The rows come from 4 hidden closed curves, with some noise, and rows from the same curve form a group. Each curve winds through 8 dimensions. The rows are also pushed far along 5 directions, which tell nothing about the answers.
Some rows, each with its group after it:
[ 14  11   0  -3  -9   6  -1   2   5 -10  -5   3   5  10  -4 -11  -3  -7
  -1  -5  15  10  -2  -4  -3] : q575
[ 10   5   2  -2 -15   8   5   1  10  -3 -15  -8   1   9   8   3  -2  -8
   4 -13   9   9   4 -10   8] : q53
[  0   3  -1  -6   2   5 -10 -11  -1   1  -5  -4   2  18   2   2  -5   0
   4 -15  20   4  12  11  10] : q575
[ -5   2   0   4  15  -2  -3   1  -1  -3   6   6   0   0  -1 -13   3   0
   2   6   5   5  -1   4  -1] : q53
[  3   1  -4  -8  -1  -1 -12  -2   0   6   8   6   0   2  10   4   7   3
   2   2  32   9   6  20   3] : q822
[  5   1   8   3  -5   5   0  12  -7  -4   1   2   2  -4   3   3  -1  -1
  -8  13   1   2  -9  -1 -11] : q822
[-12  -5   3  -4   5  -1  -6  -6  -4   0  -2  -5   1  -2   0   1   8   4
   1  -2   7  -4   7   8   7] : q575
[ -6  -3 -10   3   6   8  -8  -5   4 -16   0  -8  -6   1   5  -3   6   4
   1   0  -2  -1   7  -6   7] : q917
[  4   1   5   1  11   2   3  15  -4  -2  -1   6   6   3  -3  -7  -8  -4
  -3   6   3   3  -9   2 -12] : q822
[  0   1   7  -1 -10 -10   2  10   0   7  -2   2   1  -4  -1   4  -3  -2
   4  -1   1  -1  -9   2   1] : q53
[ -1   4 -10  -3   1   1 -13   1   2 -13   9   9   0   1   4  -6   5   4
  -2   7  22   9   4   7  -2] : q822
[ -4  -4   6   1 -14   1  -7   5   0  -2  -2  -4  -7  -3   2   3   5   4
  -6   3  -6  -6   4  -6   4] : q917
[ -4   1  -5   7  -4   6   3   6  13 -11  -7  -6 -12  -6  10  -1   9   1
   1   2 -15   3  10 -22   5] : q53
[  8   2 -12  -2   6   0  -7  -2   0  -8   5   3  -1   3   6  -6   6  -2
   1   5  13   6  -2   6  -2] : q575
[  4   3   4  -2  -4   3  -1   2   5  -1  -9  -9  -1   5  -2  -1   0  -3
   4 -11   3   3   7  -7   6] : q53
[ -3  -8   3  -1  10  -4   6   3  -7   0   1   4  11  -6  -5  -5  -4  -3
   2   8 -19 -19 -17   9  -3] : q917
[  0   3   1   9  19   2   7  12 -10 -10   4   4   1  -8   5 -11   6  -2
  -3  17 -11   2 -12 -13 -13] : q917
[ -9  -3  -5  -7   7  -9   1 -11  -7   7  -1   0   3  -2  -8   0   2   4
   7  -4   6 -10   0  17   5] : q53
[  2   2   0   5  -9   1  -3   7   1  -8  -5   3  -2   4   5  -5  -4  -2
  -2   7 -16  -6  -2 -10  -3] : q575
[  0   6  -7   0 -11   4  -1   2   6 -10  -6  -1 -10   0   6   0   8   0
   0   1  -4   1   8 -13   4] : q53
[ -1   0  -4  -6  -5  -5  -5 -12   4   6   5  -1   0   3  -6   7  -2   6
  -2 -11   9   2   8   5   3] : q53
[ 14  10  -3   7   5  18 -10  11   0 -22  -2   3  -2  12  16  -9  -2  -5
  -5  10   4  11  -1 -15  -8] : q822
[ -8  -5  -1   8 -33   1  -7   2   7  -7   0 -12 -15 -10   2  15   3  10
 -10   4 -16  -1   5 -15   4] : q917
[  9   3   3  -2 -22   2  -5  15   3  -1   3  12   1  -2  -5   0  -8  -2
 -10   8  -1  -2  -7   0 -10] : q917
[-12  -7  -8  -1   8 -16 -16  -1  -6   4  13   9  -7 -11   2   0  13  11
  -1  12  -5 -10   4   7  -3] : q575
[  5  -1   0  -6  -2 -11  12  -5  -3   9   3   4  12  -6  -7   2  -5  -3
   1   2   2  -2 -12  13  -7] : q822
[  7  -1  -1  -4   5  11   2  -5  11   2  -9  -3   6  10   1  -3  -5  -6
   4 -11   9   5  16   3   5] : q822
[ 6  5 -3 -2  1 -2 -6 -5  2 -3  7  6  6  8  1 -3 -6 -1  1 -4 14  9 -5  4
 -1] : q53
[ 10   7   1  -5  -2  -3  11  -1  -9   7  -3   7   4   3  -2  -1   1  -7
   0   1   6   1 -10   4  -6] : q53
[  3  -2  -3   4   2  13   4  -6  -1 -11  -3 -12   1   1   6   4   0   0
  -2  -2  -8   1  -2  -8   3] : q917
[ 0 -2  3 -7 -2 -2 -3  3 -7  4  1  4  3  0 -3  3 -2  1 -4  1  5 -6 -5  7
 -2] : q917
[-11  -4  -2   1   0  -3  -8   1   3  -4   0  -4  -5  -3   6   5   2   6
   3  -1  -3  -3   5  -2   9] : q53
[ 5  0  0 -5 -6  0  0  4 -1  7 -2  1 -2  1 -4  8 -5  2 -4 -5 -9 -8  2 -5
 -4] : q575
[ -9  -5  -3  -1  11  -7  -5   1  -8   0  10   2   0 -11  -3  -3   9   6
  -1  10   6  -5  -3  12  -3] : q53
[  0   2  -3  -2   4  10  -3   2   6  -6  -7  -3  -3   4  13   5   3   2
   0  -6  -6  -1  12 -18   5] : q53
[ 2 -2 -4 -1 14  0  3  1 -7 -1  3  5  8  1  4  1 -5 -2 -1  6 -4 -3 -9  3
 -9] : q822
[ 17  10   6  -3 -22  -8  -2   2  -8  10   4  11   7  11  -8   5 -19  -4
  -4  -3   8   1 -14   9 -13] : q575
[  6   6  -1  -5  -8  -1   2  -4   3   3  -7  -2  -1   5   1   4   0  -1
   2 -10  -1  -1   4  -9   3] : q822
[-5 -1 -2 -3 -2  5 -9  3  8  1  5  3 -3  1 -1  4 -3  5 -2 -2 23 11 11 13
  2] : q917
[ 0  3 -1 -3  4  2 -3 -3 -2 -2 -2  0  0  3  1 -1  2  2  1 -6 -2 -5  9 -6
  3] : q822
[-5  0 -6 -5 -1 -5 -6 -3 -2  1  3  0 -4  0  2  8  3  7 -4 -4 15  7  3  1
  0] : q822
[  1  -3   2  -2   0 -10   7   6  -4   3  -2  -1   7 -10  -8   3  -5   0
   2   0 -22 -14 -11  -6  -6] : q53
[-7 -1 -5 -3 -9 -8 -1 -5  1 -1  3 -1  1 -5 -6  8 -4  7 -4 -2  4  1 -1  3
 -2] : q822
[ -2  -5   5   2 -25  -5   1   0   5   3 -10 -22  -8  -9   0  20   3   6
  -1 -12 -21  -5   5 -19   9] : q53
[-10 -10  -7  -8  24  -5  -3  -6  -8   3   2  -5   0  -6   1   0  14   4
   6  -1   3  -9   1  12   5] : q575
[ 11   8  -3  -2   0   9   1  -3   3  -8  -6  -4   3  13  -2  -2  -9  -5
   3 -13   9   8   1  -5   1] : q575
[-10  -4  -2   1   7  -9 -18   6  -6   0  10  -3 -12  -8  -3   2  13  11
   2   3  11   0   4   8   4] : q575
[ -9  -9   0  -8   8  -2   1 -11   6  16   0  -2   2  -1  -1   9   1   4
   3 -12   9  -2  13  15   8] : q917
[-14  -4  -5  -3  15 -16 -10  -1  -5   4  11   5  -3  -7 -10  -3   4  10
   4   0   4  -6   1  11   1] : q575
[-4 -1 -7 -2 19  3  6 -6  2 -1  3 -1  6  2  0 -1 -3  0  4 -4 11  7  3  7
  1] : q917
[ -4  -6   1  -5  -8 -11   1  -4 -10   8   7   0   4  -8  -7  12  -4   6
  -4   4  -4 -10 -14  14  -5] : q575
[ -2  -3  10   2 -15 -15   6  22  -3  11   5  12  -1 -16 -11   3  -9   2
  -7  15 -24 -13 -18  -3 -15] : q917
[ 3  1 -6  0 -1 -4 -5 -2 -3 -8  4  0  0  0 -1 -7  6 -2  1  4 10  3 -7  5
 -2] : q575
[-2 -3 -1  3 15 10 -5 -2  2 -5 -7 -8 -1  3 11 -4  8 -1  6 -2 -6 -3 14 -5
  8] : q822
[-12  -9   0  -6   5 -21   5 -11 -13  13   5   2   8  -7 -14   5  -6   6
   2  -4 -19 -22 -12  11  -1] : q917
[ 7  0  3  0  7  1  4  7  1  4 -5  0  2  3  5 -2  0 -7  2  0  5  6 -2  0
 -4] : q822
[ -2   2   1  -5   0 -17   3  10 -10   9  11  14   2 -10 -10   1  -4   4
  -5  10   6   1 -15  10 -16] : q917
[-17  -9   2  -3  -3 -11   0  -8  -1   8   0 -10  -4 -10 -11  10   5  12
  -1  -7  -2  -5   9   4   7] : q822
[  4   6  -6   2  23  14   0   2  -3 -19  -3  -4   3   5   6 -14   8  -3
   1   2   6   7   2 -12  -2] : q575
[ -1   1  -3  -1  -2  -2  13   6  -3  -5 -10   0   1  -3  -2   0  -5  -3
  -2   0 -20 -10  -8 -14  -5] : q917

New rows. What belongs after each?
[-2 -4 -2  0  4  0 -2  9  4  2  0  1 -1 -1  0  0 -4 -1 -1  3  7  7  0  5
 -5] : q822
[  0  -2 -11  -5   3  -7  -9  -3   5   1   6   4  -5   1  -2   0   2   4
   3  -3   7  -1   8   6   1] : q575
[ -8  -2  -1   1  22  -3   4 -10  -2   1   2   2   6   4  -3  -8  -3  -1
   7  -4  -3  -3  -1   6   5] : q53
[ 14   8  -5   5 -17  14   1   4   8 -12 -11 -12  -8  12   3   7 -10  -3
  -4 -10 -13   5   5 -24   0] : q575
[ -5  -2  -2  -1 -16   1  -6  -5   3  -1  -1  -6  -5  -2  -2  12  -2   9
  -3  -8 -10 -10  13  -8   7] : q822
[  2   0   2   5   0   4  11   9   0 -12 -10  -4   2  -6   0  -7   2  -6
  -2   6 -18  -4  -9 -18  -5] : q575
[ 0 -2  4  2 -3  3 -3 14  1  1  1  1 -2 -2 -4  4 -7  2 -7  4  3  5 -1  0
 -9] : q822
[ -4  -3  -7   3   7   4 -13   5   3 -11   8   3  -3  -2   9  -7   9   2
  -1  13  19  10   4  11  -1] : q822
[  4   2  -6  -3   6   1  -3  15  -5  -8   5  10  -4  -5  -1  -6   6  -1
  -4  11   0  -3  -7  -3 -11] : q917
[ -7   3  -1   3 -10  -5  -8   8   0   4   8   7 -17  -7  -3   1   9   7
  -3   9   5   3   7   0   0] : q53
[  7   5   4   6 -13   1  -1  19  -3  -7   5   5  -2  -8  -8  -3  -5   2
 -14  14  -5   6 -10 -12 -19] : q822
[ 2  4 -4 -2 11  6 -5 -5 -2 -9 -3  1  2  6  6 -8  6  0  3 -3  1 -3  9 -7
  3] : q822
[ -6  -6   4   4 -23  -9  -3   6   4   9   1  -7  -8 -13  -5  13  -1   6
   0   0 -16  -9   3  -1   5] : q822
[ -4   2  -1   1  10  -5  -1   3 -11  -6  -1   1   2   2   3  -2   0   0
   4   3  -6  -6 -11  -3   0] : q822
[  0   3  -1  -4  -9   7  -6  -3  14  -1  -7  -4   0  11   8   4  -2  -3
   5 -13  25  14  13   4  13] : q53
[ -5  -5   1  -1   7   7  -3  -8  -1  -3  -6 -13   1   2   5   7   2   5
   0 -11  -4  -3   9  -8   9] : q53
[ -7   0   2   0  -5  -5  -6   3   6   8  -2  -1 -11  -2   5   9   4   6
   3  -9  -5  -2  10 -11   8] : q53
[  3   1   3   3   3  -1   8   6  -8  -7   1   2   9  -4  -8  -7  -8  -2
  -7   9 -11  -3 -16  -6 -13] : q822
[  2  -3   1   6   1   8   2   5   1  -3  -3 -10  -4  -2   5   4   0   1
  -6   3 -11   5   3 -12  -6] : q822
[  7   1  -5   2  11  -2  -3   3  -6  -5  10   6   5  -2   4 -10   3  -4
  -2  15   3   4 -10   6 -13] : q822
[  4   2  -2  -7   6   1 -10  -4  -1  -4  -3  -5   2   6   0  -3   9   0
   4  -8  20   4   9   3   6] : q53
[ 2  4 -4 -5 -7 -3  3  3  3 -2 -1  3  0  1 -1  4 -4  1 -4 -2  9  8 -4 -4
 -7] : q822
[ 14   6   2  -6  -6  13   4  -7   5  -6 -16 -12   9  15   1   0  -6  -9
   2 -19   9   5   6  -8   5] : q53
[ 0  3  4  6  0 -4 -1  7 -1  1  8  8 -3 -3 -5 -5 -1  1 -3  7 -1  4 -6 -1
 -6] : q53
[  7   6  -6  -5   7  15  12 -12   0  -7 -11  -3   5  12   4  -1  -5  -6
   0 -11  -3  -1   8 -10   2] : q53
[  6   1   3  -2 -17 -11  -7   3  -3   9  -1   2  -3   4  -8   4  -4  -1
   1  -3  -2  -6  -6   6  -1] : q575
[  3   3  -5   4  -5   2  -2  -1   5 -10  -5  -9  -7  -1   8   2   8   2
   0  -4 -16  -1   5 -26   4] : q53
[  8   5   0  -3 -21  -6 -16   5   6   5   4   4 -11   4  -5   3   2   4
  -3  -4  16   7  10   2  -1] : q575
[ -9  -3  -4  -9  21  -2  -1 -22  -6   2  -7  -8   8  10   0   0   2   2
  12 -19   5  -9   8   8  15] : q53
[  7   3   2  -5 -17  -3   8  -2   0   3   0   1   6  -4  -4   5  -3  -1
  -4  -1   8   5  -7   2  -6] : q822
[-18 -12  -7  -2  24  -8  -7  -4   1   2   5  -2   0  -4   0  -2   7   5
   7   1  14   3   7  19   5] : q822
[ 1  0  1 -4 -9 -4  5 -4 -2 12 -2 -3 -6 -4 -3 11  5  4 -3 -5 -3 -1  5 -4
  0] : q53
[  9   2   8  -2 -23  -6   8  10   5  11  -1   3   3  -5  -9   7 -10  -3
  -3   0  -6  -1  -6   0  -7] : q822
[  7   7   3   7  -7   3   0  12  -1  -7   2   5  -6  -2  -2 -10   3  -4
  -4  12   0   8  -5  -9  -9] : q53
[ 16  14   0  -3 -13  13  -9  -5   5  -9  -2   1   3  21   3  -4  -7  -4
  -4 -10  34  22  10   1   0] : q575
[ 0  1 -2  4  0  2 -5  2  4 -6 -4 -5 -4  4 -2 -5 -1  0  1 -4 -5  1  6 -9
  1] : q822
[ -6  -6   1  -1  14 -11   5   5  -3  10  -5   0   2  -1  -4   1  -7  -2
   8  -3 -17 -11  -6   3   0] : q822
[ 10   4  -9   2 -16   4 -16  -1   7  -6   8   0  -7   5   7   3   2   2
  -6   3  17  15   9   2  -2] : q822
[  7   5   2   4 -14  -1  -2  10   1  -9  -1  -1  -4  -5  -5  -5   3  -1
  -6   5  -5   2  -5 -13  -6] : q575
[  1   3   0  -6   3  -3  -3  -6  -6   1  -6  -4   0   4  -2   0   5   0
   6 -10   2  -5   4  -2   7] : q53
[ 11   3   2  -5 -10 -12  11  -8  -3   8  -1   1  10   4  -9   6 -13  -3
   3 -12  -7  -4 -15  -1  -3] : q53
[ -7  -5   7  -1 -23 -14   3   3   3  13  -4  -6  -8 -13 -10  14   0   6
   1  -7 -11  -8   2   0   7] : q822
[-12  -3   0   5   0  -4  -3  -5   3   5   3  -3  -8  -2  -4   5  -1   7
   1  -5  -7   0   8  -1   7] : q53
[  1  -2   0   5   3   0  -8  13   1  -3   9   2 -11 -12   4  -4  15   4
  -5  14  -6   1   0 -10  -7] : q917
[  8   7  -5   0   0   7  -2  -3   3  -7  -5  -7   0  11  -2  -2  -6  -2
   2 -11   7   6   4  -6   2] : q575
[  4   3   2   1  10  -2  -7   8   4  -5   0   5   6   3   4 -13   1  -6
   7   2  17  10  -5   4   1] : q53
[ -6  -3  -2   2  -8   8 -10   1  -2 -13   0  -8  -8  -5   1   6   8   9
  -9   2 -11  -6   7 -15   1] : q575
[ 19   7   5  -7  -3  12  10  -5  -2   1  -8   4  22  18   0  -3 -17 -14
   1  -6  24  10 -10  16  -5] : q822
[  5   8  -2   2   2   3  -7   9  -5 -12  -1   3  -1   5   8  -6   0  -2
   0   6   5   3  -5  -7  -3] : q822
[  1   4  -6  -5  21   4   1  -4  -1  -8   2   4   9   3   1 -10   3  -1
   3   0  20   8   1   6  -3] : q575
[  2  -1   9   7 -16   9   0  11  -1  -2  -1  -9  -8  -6   6  14  -1   6
 -12   3 -18   0   1 -22  -5] : q53
[  5  -3   2  -1  -9  -8  -1   1  -6   8  -5  -1  -2   2   0   5  -1  -3
   3  -2 -12 -10  -7   2   0] : q575
[-13  -3   3   2 -15 -13   1  -1  -3  15   2   0 -15  -9 -12  12   1   9
   0  -2 -12  -9   4   1   5] : q53
[10  8  2 -2  3  1 -5  3 -6 -5  3  9  4  3  2 -9  2 -2  0  5  3 -2 -2 -3
 -6] : q822
